The rows of a group lie close to one hidden flat surface of 8 dimensions, which passes through zero. Surfaces can cross.
In the rows, 128 means zero.
Known rows, each followed by its group:
[119 133 119 124 142 117 174  80 189 149 148  79 153 130 121 139] -> giz
[125  93 156 161 120 159 126 155 104 150 115 119 129 189 112 170] -> fod
[121 154 119 101 136 141 143  85  92 143 147 151 138 148 124 183] -> Mal
[127 121 139  82 168 152 117  94 112 139 140  79  76  74 151  73] -> pezo
[123 114 141 154 138 143 155 137  81  95  97 127 109 151 103 140] -> pezo
[222 160 120 109  97  93  73 144 145 146 116 189 142 128 110 106] -> nutum
[176 162 140 154 158 121 130 145 120 149 142 193 118 182 135 127] -> Bosi
[143 177 107 111 128  85 108 111 128 141  91 185 146 192 106 150] -> nutum
[ 77 105  71 150  82 133 157 134 120  75 142 125 154  71 115 194] -> pegod
[150 127 160 141 145 150 150 109  69 118 123 167  98 162 111 161] -> voko
[140 151 154  95 167 139 161  72 119 127 163 129 110  91 147 101] -> fod
[150 145  88  69  95  96  90  74 171 161 122 107 142 102 112 146] -> Bosi
[131  82 120 172 114 146  96 181 115 118 123 118  87 107 131 123] -> fod
[ 61 137 182 102 141 123 101 119 129 124 141 157 139 137 195 103] -> nutum
[184 130 219  92 116 145 147  87 139 181 139 121 171 169 113 130] -> Mal
[132 130 136 141 145 153 196 113 106 137 116  96 154 182  82 167] -> voko
[133 135 107 117 156 112 116  64  88 112  99 152  59 143 108 152] -> pezo
[147 162 202  98  86 102 135 144 141  98 131 197 209 115 147  95] -> fod
[ 90 206  90  91 129  76 117 146 115  88  98 197 173 130 141 106] -> giz
[ 94 108 105 131  82 123  90 167 175 165 120  93 179 154 134 157] -> nutum
[105  88 114 171 166 159 177 124 134 118 148  58  85 103 123 126] -> giz
[131 154 182 114 160 161 187 121  78 114 152 149 144 130 138 107] -> voko
[159  91 147 152 110 128  85 118 115 120 120 166  74 125 123 145] -> giz
[ 98 149 130 123 155 124 161 121 121 112 130 130 143 135 141 118] -> Bosi
[ 74 145  39 134 129  81 126 116 152  86 112 130 118  98 125 150] -> nutum
[ 73 152 115 111 168 129 153 112 130 131 139 106 136 137 153 115] -> fod
[117  94 128 116 143 141  63  92 137 183 140 104  66 143 156 141] -> voko
[185  78 181 153  65 148 121 127 145 148 151 150 147 134 113 173] -> mef
[ 92 179  60 103 140  91 144 133 169 131 126 100 176 114 131 114] -> pezo
[132 112 129 128 135 149 146  92 148 179 151  89 133 156 116 171] -> mef
[144 118  71 130  64 133  80 187 129 140 144 146 158  95 127 164] -> Mal
[146 104 126 156  83 128 135 181 148 111 113 112 162 112 106 121] -> voko
[101  99 128 162 133 131  97 144 128 111 159 153  79  96 174 117] -> pezo
[ 83 153  94 109 140 106 111 134 155 158 115 112 153 166 145 128] -> pegod
[156 120 132 157 108 105 107 110  98 116  77 190 101 200  81 192] -> Mal
[123 139 163  96 164 154 127  73 112 185 148 119 112 173 144 148] -> voko
[159 132 139 112 128 109  78 120 102 125  99 166  90 133 125 115] -> mef
[162 164  77 114 142 114 146 126 140 147 125 109 140 135  99 120] -> nutum
[147  88 174 163 136 158 126 162  95  97 150 143  83  91 147  90] -> Bosi
[ 85 168 103 105 145  89 107 102 148  99 139 173 120 100 173 102] -> pezo
[104 128  91 127 156 156 125 165 145 165 170  71 133 102 164  99] -> fod
[ 76 133 106 119 120  93  60 127 142 147 103 160 119 179 154 161] -> pegod
[159 145 148 111  82 103  81 149 118 124 105 200 158 151 121 138] -> giz
[128 100  88 140 144 151 104 103  97 160 133 111  64 148 115 183] -> Mal
[141 142  91  92 100  98  73 107 173 180 123 125 154 144 123 147] -> Bosi
[149 105 129 147 130 156  77 163 104 159 171 159  79 112 164 124] -> fod
[167 132 158 117 110 119 111 110 153 120 172 174 128  67 159  97] -> pezo
[142 140 145 149  98 107 154 153 118  95  94 169 170 167  92 149] -> Mal
[115  96 126 118 109 128 120  65 146 113 145 119  96  79 132 158] -> nutum
[100 111 108 102 111 128 117 107 140 128 121  80 128  92 125 133] -> Bosi
[166 147 136  81 103 114 107 141 150 117 133 128 156  58 137  62] -> pezo
[105 123 149 109 125 143  66 150 100 153 122 144 117 152 163 120] -> giz
[ 41 134 171 111 167 140 132  96 104 152 130 129 132 205 173 153] -> pegod
[120 170 148  90 110  92 116 131 153 104 135 175 175  94 162  82] -> mef
[175 134 150  88 110 115  98  86 157 150 154 153 127  89 141 112] -> mef
[133 149 152  82  85 153 108 129 102 132 182 179 172  77 166 140] -> Mal
[ 92 128 117 112 127 126 113 118 140 169 113  99 151 189 125 167] -> Bosi
[170 151  59 127 148 100 124  94 138 138 106 123  91 130  89 140] -> pegod
[150 116 148 110 139 178 124  74  62 132 185 161  73  83 146 160] -> Mal
[154  97 135 157 109 159 127 154 116 163 114  98 133 172  97 165] -> giz
[ 80 153  28 138 120  86 123 136 156 117 101 117 146 142 107 163] -> nutum
[152 127  73 124 114 153 133 120 106 160 152 107 127 123  97 185] -> Mal
[186 111 124 114 103 109 129  76 152 141  91  99 121 134  62 157] -> fod
[146 142 199  99 185 141 118 133 134 163 145 108 111 141 176  29] -> pegod
[191 155 139  80 147 126 141  71 128 142 145 128 117  87 117  95] -> mef
[107 112  97 131 123 120  95  90 161 155 153 124 104 126 147 162] -> mef
[ 99 129 150 108 138 153 101 133 100 193 115 117 143 217 139 165] -> giz
[181 160  75 132 100 100 168 152 150 100 116 128 167  92  78 123] -> pegod
[ 87 161  51 114 160 110 118 153 132 138  97  85 126 140 126 108] -> mef
[105 115  64 169 119 126 126 200 126 114 110 103 131 124 114 133] -> voko
[129 132  96 130 110 112  66 144 154 194 115 135 137 200 131 165] -> Bosi
[162 146  70 106 160 132 150  89 139 165 135  67 109 117  94 131] -> mef
[116 151 147 116 152 120 133  96  88 103 119 177 103 144 135 131] -> giz
[126 136 160 152  98 105 151 160 105  48 109 201 152 108 119 116] -> nutum
[180  96 177 106  73 107  72  95 153 158  93 139 137 160  97 154] -> fod
[174 121 129 131  49 102 103 154 145 115  96 158 175 122  87 152] -> Bosi
[138 131 128 126 177 112 140  71 123 101 123 131  54 101 131  96] -> Mal
[173 148 151 111 165 144 177  72  84 141 114 121 109 165  82 145] -> mef
[142 121 123 134 103 122 130 110 168 183 115 102 166 196  93 188] -> giz
[ 72 115 126 159 121 117  89 145 168 145 167 163 129 150 189 153] -> pezo
[147 109 147 112 135 129 101  55 109 134 128 147  59 126 119 160] -> Bosi
[ 65  94 127 157 154 133 101 118  97 114  95 127  63 175 141 159] -> fod
[122 132  59 125 112 126  60 197 142 157 147 116 123  88 165  98] -> voko
[180 120 142  91 105 141  96 100 165 205 153  94 144 132 122 135] -> voko
[170  93  76 140 101 140  90 157 147 178 118  75 112 133  95 154] -> pezo
[167 133  82 100 135 122 132  72 142 135 161 103  96  56 116 118] -> pegod
[114 114  89 129 114 109  47 144 151 173 109 125 109 156 143 142] -> pegod
[128  93 178 156 114 168 132 184 110 151 121 105 157 182 124 140] -> nutum
[ 66 117 130 105 123 134  90 131 149 134 164 113 132  83 189 108] -> pegod
[121 148  93 129 128 107 163 137 149 100 121 109 152  98 113 110] -> voko

New rows. What belongs after each?
[179 160 101 106 126  84  88 138 166 148 110 140 132 127 123  84] -> pegod
[137  95 107 168 113 156 167 181 148 127 136  63 145 111 104 128] -> giz
[174  98 172 131 153 169 121 117 114 176 167 111  83 124 146 109] -> Bosi
[148 159 179 116 121 108 153  77 120 109 133 207 151 152 125 148] -> pezo
[141 120 154 114 142 150 102 113  88 137 136 143  88 122 138 122] -> giz
[ 68 106 120 120 119 119  28 147 136 152 137 148  93 126 195 128] -> Mal
[123 143  62 123 121  98  89 113 196 165 167 139 130 112 156 144] -> pezo
[199 100 167 126  70 107 107  98 162 126 115 151 133 110  95 136] -> voko
[151 137 155 121 160 139 119  93  97 158 120 149  94 179 121 145] -> nutum
[101 121  84 116 130 128  99 163 107 151  56  66 126 177  93 141] -> pezo
[174  91 119 180 121 177 124 188  89 133 167 133  90  97 130 127] -> fod
[111 103 152 165 136 155 168 147 105 112 127 119 125 145 121 148] -> mef
[143 102 159 136 136 144  80 153 131 171 125 117 106 167 142 110] -> pegod
[104 116 174 165 183 164 186 172  86 104 120  95 111 154 138  84] -> pegod
[174 129  89 166 132 143 101 168  90 121 174 199  77  89 151 130] -> fod
[ 59 121 142 141 182 140 159 100 108  70 166 134  76  77 185  96] -> mef
[117 116 199 121 112 137 143 128 157 130 149 130 171 125 159 102] -> giz
[162 168 111 108 113 101 120 126 159 148 129 153 167 134 120 124] -> Bosi
[134 159 125  92 183 125 114 103  76 139  85 124  84 172 115 107] -> mef
[136 103 162 125  61 149 133 152 135 127 149 133 187 103 125 158] -> pegod
[116 159 168 109 179 151 177  96  72 118 151 150 122 141 142 121] -> voko
[132 124 102 128  96 122  75 136 120 143 124 168 128 141 128 170] -> Mal
[116 103  86 148 101  97  95 147 169 107 108 115 113 101 120 122] -> voko
[161 163  93 116  65  65 116 125 187 107 132 187 192  90 118 138] -> mef
[147 121 124 135 160 156 188 103 105  99 157  96  97  65 117 106] -> pegod
[130  97  99 153 115 122  94 119 105 115  98 144  75 145 103 175] -> Bosi
[142 181 112  90 129 114 145 158 137 136 105 106 190 134 110  85] -> mef
[134 163  41 146 179 131 129 120  91 144 160 169  78 139 133 168] -> fod
[144 125 113 125 167 160 146  96 131 219 146  57 111 193 111 169] -> Bosi
[121 144  66 116 108 137 117 129 111 145 144 136 143 119 120 182] -> Mal
[128 122 135 132 108 118 144 132 181 138 142 105 168 114 130 116] -> giz
[179 126 164 138 147 120  88 167 129 136 106 149  93 133 141  57] -> pegod
[130  71 196 161  82 177 158 143  80  73 152 153 133  86 125 156] -> pegod
[130 144 163  96 141 145 134  73 101 150 146 149 131 147 139 157] -> Mal
[ 74 133 134 125 126 120 106 123 140 156 121 130 148 190 151 164] -> mef
[104 143 189 122 126 125 136 112 140 134 154 178 165 158 166 133] -> pezo
[139 127 150 153 157 131 129 130  96  93 149 175  70 109 153  97] -> Bosi
[147 100  74 155 150 153 113 121 107 142 138 101  55 113 110 150] -> fod
[219  96 203 143 115 170 144 140 103 130 160 144 112  99 118 101] -> Bosi
[152 175  84 130 108  74 133 139 145  96  92 172 163 138  94 132] -> pegod
[120 109 141 158 136 174 164 191 116 132 159  85 146 110 144 103] -> fod
[132 147 140 122  81  97 102 169 161 109 133 176 184 106 149 104] -> pezo
[110 144 158 125 142  95 160  77 150  61 148 173 113  74 156  90] -> giz
[ 58 102 122 169 173 164 153 136 125 143 168  90  94 142 170 137] -> pezo
[110 166 142  90 187 143 157 118  86 146 103  92 127 170 123  95] -> mef
[140 118 143 109  94 105  79 123 192 155 143 130 146 104 151 114] -> giz
[ 87 114 109 138 175 136 145  80 138 144 137  83  82 143 141 146] -> giz
[138 180 130 114 167 156 166 144  52 126 157 172 137 139 142 124] -> voko
[129 119 125 173 137 148 169 196 101  85 122 119 132 107 119  91] -> nutum
[ 96 152 115 154 190 110 157 130  96  80 100 151  87 150 130 101] -> pegod
[102 186 136  88 116  80 101 113 122 106 102 209 168 159 146 131] -> giz
[142 117 105 109 102 132 102 122 160 194 123  80 153 159 108 164] -> Bosi
[115 115 190 119 110 164 125 143 110 152 151 135 161 149 151 135] -> Mal
[128 146  94 149 162 130 139 128  67  83 128 182  73 111 127 132] -> voko
[122 121  64 137 156 136 174  86 108 112 115  77  86 115  84 162] -> Bosi
[ 77 126 143  97 153 134  90 114 102 155  88 102 109 182 139 129] -> pezo
[168 155 185 131 107 100 128 161 125 106  96 201 171 172 115 103] -> pegod
[146 107 189 142  57 133 124 187 127 112 121 166 196 134 122 141] -> pegod
[117 149 102 113  91 126 166 146 159 134 139  95 217 112 110 150] -> pegod
[175 103  83 120  83 134  95 151 166 137 161  94 123  26 128 103] -> pegod
[ 91 146 109 104 181 141 121 142 104 145 107  79 102 142 143  90] -> mef
[133 170  84  98 128 123 107 136  93 167  96 135 151 186  96 166] -> giz
[ 75 106 148  99 112 153 133 137 149 148 139  44 171 100 152 109] -> Bosi
[160 162 147  74 138 123 164 101 107 112 106 111 153 106  93  89] -> pezo
[ 60 113 129 128 136 159 141 148 135 164 137  68 162 163 150 150] -> pegod
[ 89 145  96 125 143 124 150 168 163 113 140  81 158  78 153  69] -> Mal
[102 124 106 115 123 109 101 113 204 155 152  90 136  96 163 106] -> giz
[221 101 138 171 113 147 128 177 121 130 153 145 105  90 112 100] -> Bosi
[104 102 171 102  56 118  62 143 152 151 100 133 185 159 139 156] -> Bosi
[ 94 103 174 122 158 141 173  87 122  92 107  74 100 110 120 103] -> fod
[126 146  95 117 134 119 137 111 169 159 152 108 153 128 131 137] -> pezo
[ 95 145  78 130  79  88  75 185 147  98 115 178 160 104 147 127] -> Mal
[ 83 132  80 111 138  94  82 103 158 150  98 113 108 158 134 152] -> fod
[ 82 112  99 115  87 108 104 138 147 107  92  96 159 113 116 148] -> Bosi
[ 92 126 102 113 175 113 105  62 134 116 139 122  51  97 156 113] -> voko
[123 178 128 121 131  93 181 136 140  61 121 160 172  90 128  82] -> Mal
[202 104 159  91  65 135 133  82 139 145 116 111 155 102  72 160] -> Bosi
[173 105 100 161 122 132 153 149 143 132 102  80 122 135  76 131] -> Mal
[183 105 102 133 114 165  93 169 112 181 151 108 109 114 120 132] -> voko
[129 137 175 118 133 135 134 136  92  92 133 171 128 106 148  98] -> giz
[ 79 111 129 169 160 143 143 106 101 149 113 133  97 231 122 206] -> pezo
[120 102 157 133 140 184 150 144  75 107 177 121 104  72 159 112] -> Mal
[170 121  87 128 131 126 115  80 146 171 139 117  93 138 104 171] -> pezo
[108 185 130 130 176  96 159 170 134 108  91 140 157 174 132  64] -> pegod
[ 97 153 109  72 107  93  65 102 181 181 125 120 166 147 154 137] -> Bosi
[114 165 151  96  85 119 115 146 115 111 147 195 197 113 155 135] -> Mal
[128 149 157 131 103 105 188 115 173 122 121 131 208 165 103 151] -> giz
[161  82 179 137 131 141 129  65 157 157 152 115  92 128 131 144] -> giz
[162 137 175 135 107 147 170 157  76 106 107 161 168 158  94 139] -> giz
[ 95 171  79 126 156 108 209 107 158 106 128  90 169 125 109 130] -> giz
[ 45 120 142 136 114 127 119 186 147 101 136 123 171 109 180  97] -> nutum
[139 143  75 128 113  99 122 108 137 126 107 149 128 142  97 175] -> pegod
[194 132 121 122 157 147 158 106  92 127 119 104  86 104  83 106] -> mef
[ 80 153  34 124 173 105 115 131 130 120 108  94  95 116 132 114] -> mef
[163 107 166 118  82 143  60 176 115 160 121 155 143 148 137 128] -> giz
[111 103 177 131 127 159 137 116 107 132 145 124 125 136 142 139] -> pegod
[139 113 173 138 117 164 172 157 116 119 144 107 162 108 127 111] -> pegod
[146 133 107 119 123 120 158  93 123 118 114 110 129 122  88 155] -> Bosi
[ 99 127 172 121 138 134 139 151 101  84 119 139 133 102 151  78] -> pezo
[141 172 115 111 141 108 174  74 157 148 154 147 164 145 114 159] -> pezo
[ 86 111 167 139 148 163 162 181  97  91 130  88 137 104 150  78] -> pezo
[ 94 144 116 113  94 125 148 150 158 133 133 111 207 123 130 145] -> pegod
[222 165 121 104 158 126 151  77 144 165 169 139 114 104 113 106] -> Bosi
[171 114 187 101 141 159 143  61 112 159 160 120 107 121 126 139] -> pegod
[137 108 101 167 123 144 142 172 107 120 104 103 119 151  94 151] -> mef
[ 62  88 114 173 120 128 117 183 146 104  99  94 124 136 139 127] -> voko
[163  65 130 168 130 177 115 130 129 167 170  91  69 113 127 149] -> pezo
[ 81 114 151 151 138 135 114 164 111 122 116 137 120 170 152 122] -> pegod
[153  87 134 165  97 124 158 157 153  83 109 100 137  82  93 111] -> voko
[106 120 165 153 105 127 144 184 130  91 121 149 168 128 139 111] -> giz
[149  97 119 152  78 128  96 152 138 147 108 131 134 155  97 175] -> nutum
[135 123 139 117 145 140  93 154  93 144 104 113 101 142 130  97] -> mef
[155 107 103 126 121 155 147 132 175 203 147  34 156 138 102 145] -> giz
[103 143 123  98 100 100  71 161 147 131 107 133 157 122 153  96] -> pezo
[130 146 124 124 120 118 116 162 107 143  77 128 156 198 102 139] -> mef
[109 126 151 115 122 136 132 142 134 128 132 108 154 112 145 108] -> Bosi
[121  70 163 182 144 151 170  98 140 116 142  96  85 136 118 150] -> giz
[147 110 109 164 158 153 165  67 138 173 177 120  90 167 117 202] -> pezo
[124 158  65 106  97  87 135 122 159 108 104 118 168 104  98 140] -> Bosi
[137 129 128 150 125 131 153 177 103  69 117 139 132  88 119  82] -> mef
[ 65 121 157 151 124 120 129 139  93  63 116 189 121 131 156 139] -> pegod
[145  66 146 162  79 134  80 182 178 141 141 109 127  89 148 108] -> giz
[ 59 144  41 133 129 114  96 151 122 125 124 130 124 130 150 162] -> Mal
[113 150  99 110 132 109 177 111 161 121 101  80 174 134  91 128] -> fod
[177 161 123  92 140  94 111  78 139 116 134 165  95  83 137  89] -> pegod
[ 73 165  69 124 133  82 158 113 127  66  86 148 146 129 107 149] -> Bosi
[122 104 193 118 116 142 107 109 140 130 169 153 122 104 173 115] -> mef
[166 125 119 163 117  88 141 153 161  95  79 126 129 133  84 100] -> Mal
[ 61 131 125  85 161 102 112  55 158 145  99  77 111 151 144 126] -> fod
[150  84 123 136  91 124 129  71 137  77 146 141  84  34 113 155] -> nutum
[182 126 126 154 115 137 160 146  84 104 117 161 125 131  81 151] -> voko
[154 119 121 156 157 168 114 220 106 180 125  85 118 171 132  88] -> nutum
[ 31 146 116 125 126 130 153 151 134 131 117 106 199 184 143 165] -> pegod
[187 186 103  73 145 120 114  69 110 184 149 165 129 152 117 155] -> voko
[162 114  84 118  77 100  67  93 148 141 124 162 115 105 110 182] -> pegod
[ 86 145 113 150 135 115 133 182 100  97  79 143 147 176 122 125] -> mef
[133 153 172 108 102 109 125 138 114  97  97 170 172 141 120 111] -> pezo
[132  79 148 162 116 169 112 163  88 118 140 130  92 109 137 136] -> Mal
